There are 4 ways to turn a row about zero (a turn may also mirror it). The second row of each pair is the first, turned, with some noise. The first 36 pairs use one turn. New pairs use 2 turns, one after the other, and a turn may come again.
Some pairs, each with its turns in order after it:
[ -8  13 -20  14  17  20   1  16]
[-13 -16 -22  32  -5   0   7  -4]
Z212

[  4  25 -21   6 -25  19   3 -15]
[  7   2 -12 -19 -11  -6 -30  29]
Z252

[ -6 -24  25  13  14  18  -2 -25]
[-15   6 -20 -14  23 -25  14 -23]
Z252

[-10   9  14 -20   6  25  17 -15]
[-35  -4  15  10 -12   5  11 -13]
Z173

[-13 -24  -5  -4 -20 -22  -3 -18]
[  1  22   7 -31  -7   4   8 -19]
Z212

[ 22  -6   0  22 -23  24   7 -21]
[  7  19 -22 -19  20 -15  -4  26]
Z252

[ -5 -25   4  -3 -18   7 -15  11]
[  5  22 -12  -8 -10 -19  13  -2]
Z212

[20 16 19  9 -4 18 21 21]
[ 16   1  27  -8  12 -20  11  26]
Z252

[ -1 -18 -16   3  -2  11  -3 -21]
[ -6  -8  -8  22   6 -14   5  13]
Z173

[25 -6 25 -8 23 -6  4 19]
[-7  7 34  7 19  5 22 -8]
Z252

[ 10   1  14 -10  14  12   9   6]
[  2   8  21 -13   4  -5   7 -10]
Z252

[  7 -20  -6  25 -10 -17  11  -7]
[ 13   5 -25  17  21   1   4   4]
Z252

[  3   0   4  13  23  -8 -14 -14]
[  0   3 -16  -4   4  20 -23  -1]
Z212

[ -7 -25  16 -21  20  23 -14 -10]
[-18   2  -8  -5   5 -25 -15  37]
Z415

[ 20 -25 -23   1   2   6   5  22]
[ -8 -14  -9  -1 -33 -24   0  -9]
Z212

[-18  10 -23 -12 -14  -9  21 -13]
[  3 -18  -4   7 -14  34  -3   5]
Z415

[ 20   6  -6 -16   3   2  20  15]
[ -2  13  -4  14  18  18 -14  -8]
Z415

[ 15  15  -9 -10  23 -17 -16  18]
[ 19  17  -4 -29 -15  -6  18   2]
Z173

[-19 -24  -2   1  17 -14 -19   2]
[ -5  -6 -32 -15   2  -4  -2  22]
Z173

[  0   8   4  10  17  11  -6 -15]
[-11  -8   1  -1  10  -7  18  11]
Z415

[ -4 -17 -23  18  -3  25 -21  12]
[ 18   2  24  24  -9 -23   0  12]
Z415

[-16  15   4 -20 -10 -16   5  -6]
[  6 -11 -25 -12  -9  19  -4  -1]
Z415

[ 16  10 -16 -15  -1 -12 -14 -17]
[ 20  -5  -6   2 -15 -24  11 -11]
Z173

[-21  20  11  -5   4   0 -18  25]
[-13  19  -4 -34  -2  -1 -17  -8]
Z173

[-17  19  -8  23   4   6   0 -14]
[ -7  24  -4  15 -15  -6 -17   6]
Z173

[-22  11  25  18  -2  -4  16 -15]
[-16   0   0  13 -18  21 -29  -5]
Z173

[  8 -20  22  16  14   8  -3   9]
[-6 -1  1 -5 21 -9 30 -2]
Z252

[ 19 -15  20   7   9  24 -11   4]
[-13   8  13   0  23 -29  -7   1]
Z415

[ 11  -9  17   6  24 -23   0   4]
[-21  31  -8 -12   0  -5  12  -7]
Z415

[-16  17  23 -23  -7  18   8  14]
[ -5   9  15  16  29 -19  15  15]
Z212

[-12 -25 -16  14 -12 -20  11  17]
[-21  16   3  -9 -30   1  12 -15]
Z212

[  5 -25  -5   6   2  15  21  10]
[-19  -9 -12 -12 -14 -16  12  12]
Z212

[ 16  10  24   7 -19  -7  13   7]
[ 16 -10  22   1  -2  17 -18 -13]
Z173

[ -6  -9  13 -17   3  -1   7 -17]
[ -4   1   6 -20  21  -3   0   2]
Z212

[ 18  -5   6  16  -8 -19   8   7]
[ -5  13  10  -7  -3   2   1 -30]
Z415

[ -9   3   5  19   9 -22  14   6]
[ 11 -17   3  21  14  -7  -2  -5]
Z252

New pairs, each followed by its turns in order:
[  9   5 -18  14  -1 -10  18 -23]
[-15  -6   9 -17  10  28   2   3]
Z252 Z252

[-23 -21  17  -3  -5 -17   5  16]
[ 26   0  21  14   8 -18   3  -7]
Z415 Z212

[-15 -22 -25 -24 -14  23 -10 -10]
[ -9  24   1  -2 -25  23  25  16]
Z173 Z415

[ 21 -22  11  -2 -11 -22  19  -1]
[ 11  30  15   5 -29   8  -5   9]
Z252 Z173

[ 10  -6 -13 -17   1  24  12  21]
[ 12   3 -13  36  11   5   1 -11]
Z212 Z252

[-11  19   0  25   6  18 -17  19]
[ 13  34   3  17  14   0 -11  13]
Z212 Z173

[  4  13   2 -11   0   0  23  16]
[ -6   1  -4 -15  15 -10  -8 -23]
Z252 Z415

[ 18 -19  25 -11   4 -21  16   6]
[-22  10 -10  -6 -20 -27  -5 -19]
Z415 Z173

[-11  17  12   3 -23   7 -14   2]
[  6  -5   4 -22 -13 -15 -19  -6]
Z415 Z212

[-15 -19   8  10  23  15 -19  17]
[-16 -12 -15  24  13  26  13  -7]
Z252 Z173

[ -4   0  -1   4  24 -23  -7  18]
[  9  16  15 -11 -22  11  -5  13]
Z173 Z252

[ 1 -6 -4 -7 -5 18  9 18]
[  4  -1   1   0  16  13 -15 -15]
Z252 Z415

[  9 -23   7  -6  -8  -3 -10  24]
[ 19  -3   0 -11 -21 -20 -13 -10]
Z415 Z173

[-1 -5  3 18 -7 13  2  8]
[  8   8  -7  -6  10 -12  12   5]
Z173 Z415

[-21 -11 -16   1  -6  10 -12  15]
[  8   8   5  -1   7  -9  -8 -32]
Z415 Z415

[ 10 -17  10  -7   3   9  -9  18]
[-13   5   8   5   0  21   0 -14]
Z252 Z173

[ -7  11   1  -2   1  24 -19  -9]
[-12 -11 -20 -11  11  -4   2 -16]
Z252 Z173

[16  3 -3 -8 -8  8  5  0]
[ -6  -1   4   0  -4 -13  10   7]
Z415 Z415

[ 25 -10  19 -21  20 -12  18 -25]
[-10   1   5   2 -51 -11  -3   4]
Z252 Z173

[ 15  -8 -19  10   9   1 -19 -13]
[ -9   0  17   8 -29   2 -10   1]
Z173 Z212

[ 15   9  18 -19  14  -2   7 -13]
[-11  -8 -21 -20   8  -8  12   7]
Z252 Z415

[ 19 -17 -16  -4  16   6   4   4]
[ -8  13 -22  14  -9  15   2  -5]
Z212 Z252

[-13  -1  18  -6   3  23 -16  23]
[ 14  15  -1   4  -5  15  31 -16]
Z212 Z415

[ -3   7 -24  17 -17  25 -24  12]
[-13 -11  29  19  -5  21   8 -24]
Z212 Z415

[ -2  -6 -11   6  -4  15 -18   4]
[ 0 -1  0 19 17  0  4  7]
Z415 Z252

[ -7   1   3  -1 -17 -13  -6  21]
[  5 -13   1 -16   9   8   9 -12]
Z212 Z415

[  3  18  -7   2 -17 -14   9 -19]
[  1  -6 -15 -27   4  -5  16  -1]
Z415 Z212

[  9  20 -12 -12   0 -23  20  -9]
[ 13  16 -15 -13  15  -9 -23  13]
Z173 Z252

[  3 -22 -12   7   7  10 -24  24]
[ 34  10   0 -15 -14 -15   9  -1]
Z252 Z252

[ 22  25 -20  -8  15 -21 -13  -9]
[ 34  -9  10  18   0   3  -1 -29]
Z173 Z173

[  7  -4  -5  12 -24 -20  -1 -10]
[ -2  22   9 -14  -6 -17  -8  10]
Z212 Z252

[-23   0 -17 -16  25  -1 -14  12]
[-15 -27   8  26  17  -7  -4   1]
Z252 Z173

[ 18 -25   8  -2  -5 -12  -6 -24]
[  0 -16   8 -21   2 -23  18 -22]
Z212 Z173

[ -3 -13 -16  12 -12 -19  19 -16]
[  7 -28  14 -18   3  -6 -16   6]
Z415 Z415

[  5 -16  16   1   5 -13  10 -11]
[-12  -2  -3  -1   0   5  25  -1]
Z252 Z415

[  4 -15   4  23  23  22  12  -7]
[-31  19 -15  12   2  21  -7   6]
Z252 Z415

[-15  12  -3   0  -1   7 -20  15]
[-10 -14  -9  -2  24   9  -8  -3]
Z252 Z173

[-21  -1   0  17 -15 -24   8  19]
[  1  10  33   1 -10  -5  11 -22]
Z252 Z415

[ 21 -14   5  -2  10  -8 -12  -8]
[-2 -3 -1 -2 15  6 16 24]
Z252 Z415

[-13   5  17 -12 -11  20   4 -17]
[-25 -18   8   8   0  -8 -20  10]
Z212 Z212

[  8  22  -4  14  -3  23  -4 -10]
[12  5  9  9 18  5 17 18]
Z212 Z173

[  0   3 -16 -23 -25  25 -20  -4]
[ 14   7  20  22   6 -16  29 -15]
Z252 Z212

[-14  22  -3  17  14  10 -15 -14]
[ 14  21  16  23  -2  16   9 -11]
Z173 Z212

[ -5  -2  17  -3  -7 -23   1  16]
[ 23 -15   9   1  12  -4  -2 -12]
Z415 Z212

[  8  11   1   4  17 -18 -23  11]
[ 19  -6  26   4  -2 -17   1  -9]
Z173 Z212

[-18  -7  17 -13 -21   0  17  11]
[ 11  -8  25  17  -1 -21 -10 -12]
Z212 Z252

[  5 -13 -12 -13 -19   7 -23  20]
[  2  -1  18  10  10  20   0 -30]
Z173 Z252

[ 8  1 24 -1  8  3 -2 -9]
[ -8  14  -5   9 -10 -13  15   3]
Z173 Z252

[-14  -8   5 -18  21 -15  23  -2]
[-22   5  -1  27  24   1   8  -7]
Z173 Z173

[ 23  -4   9 -25  -2  15 -19  -8]
[ 12  -2  11  -6 -19  -5 -33  -8]
Z212 Z212

[-19 -13  21 -22 -18 -13   3   8]
[ -7   2   2 -14 -30  16  -6 -23]
Z212 Z173

[ 12  15  -7  15  25  10  21 -25]
[-19  -4  -5  -6  31  -8  16  26]
Z212 Z173

[-10 -11   6 -25 -15  12   1  10]
[-15   0  27  -1   1  15 -17   2]
Z212 Z212

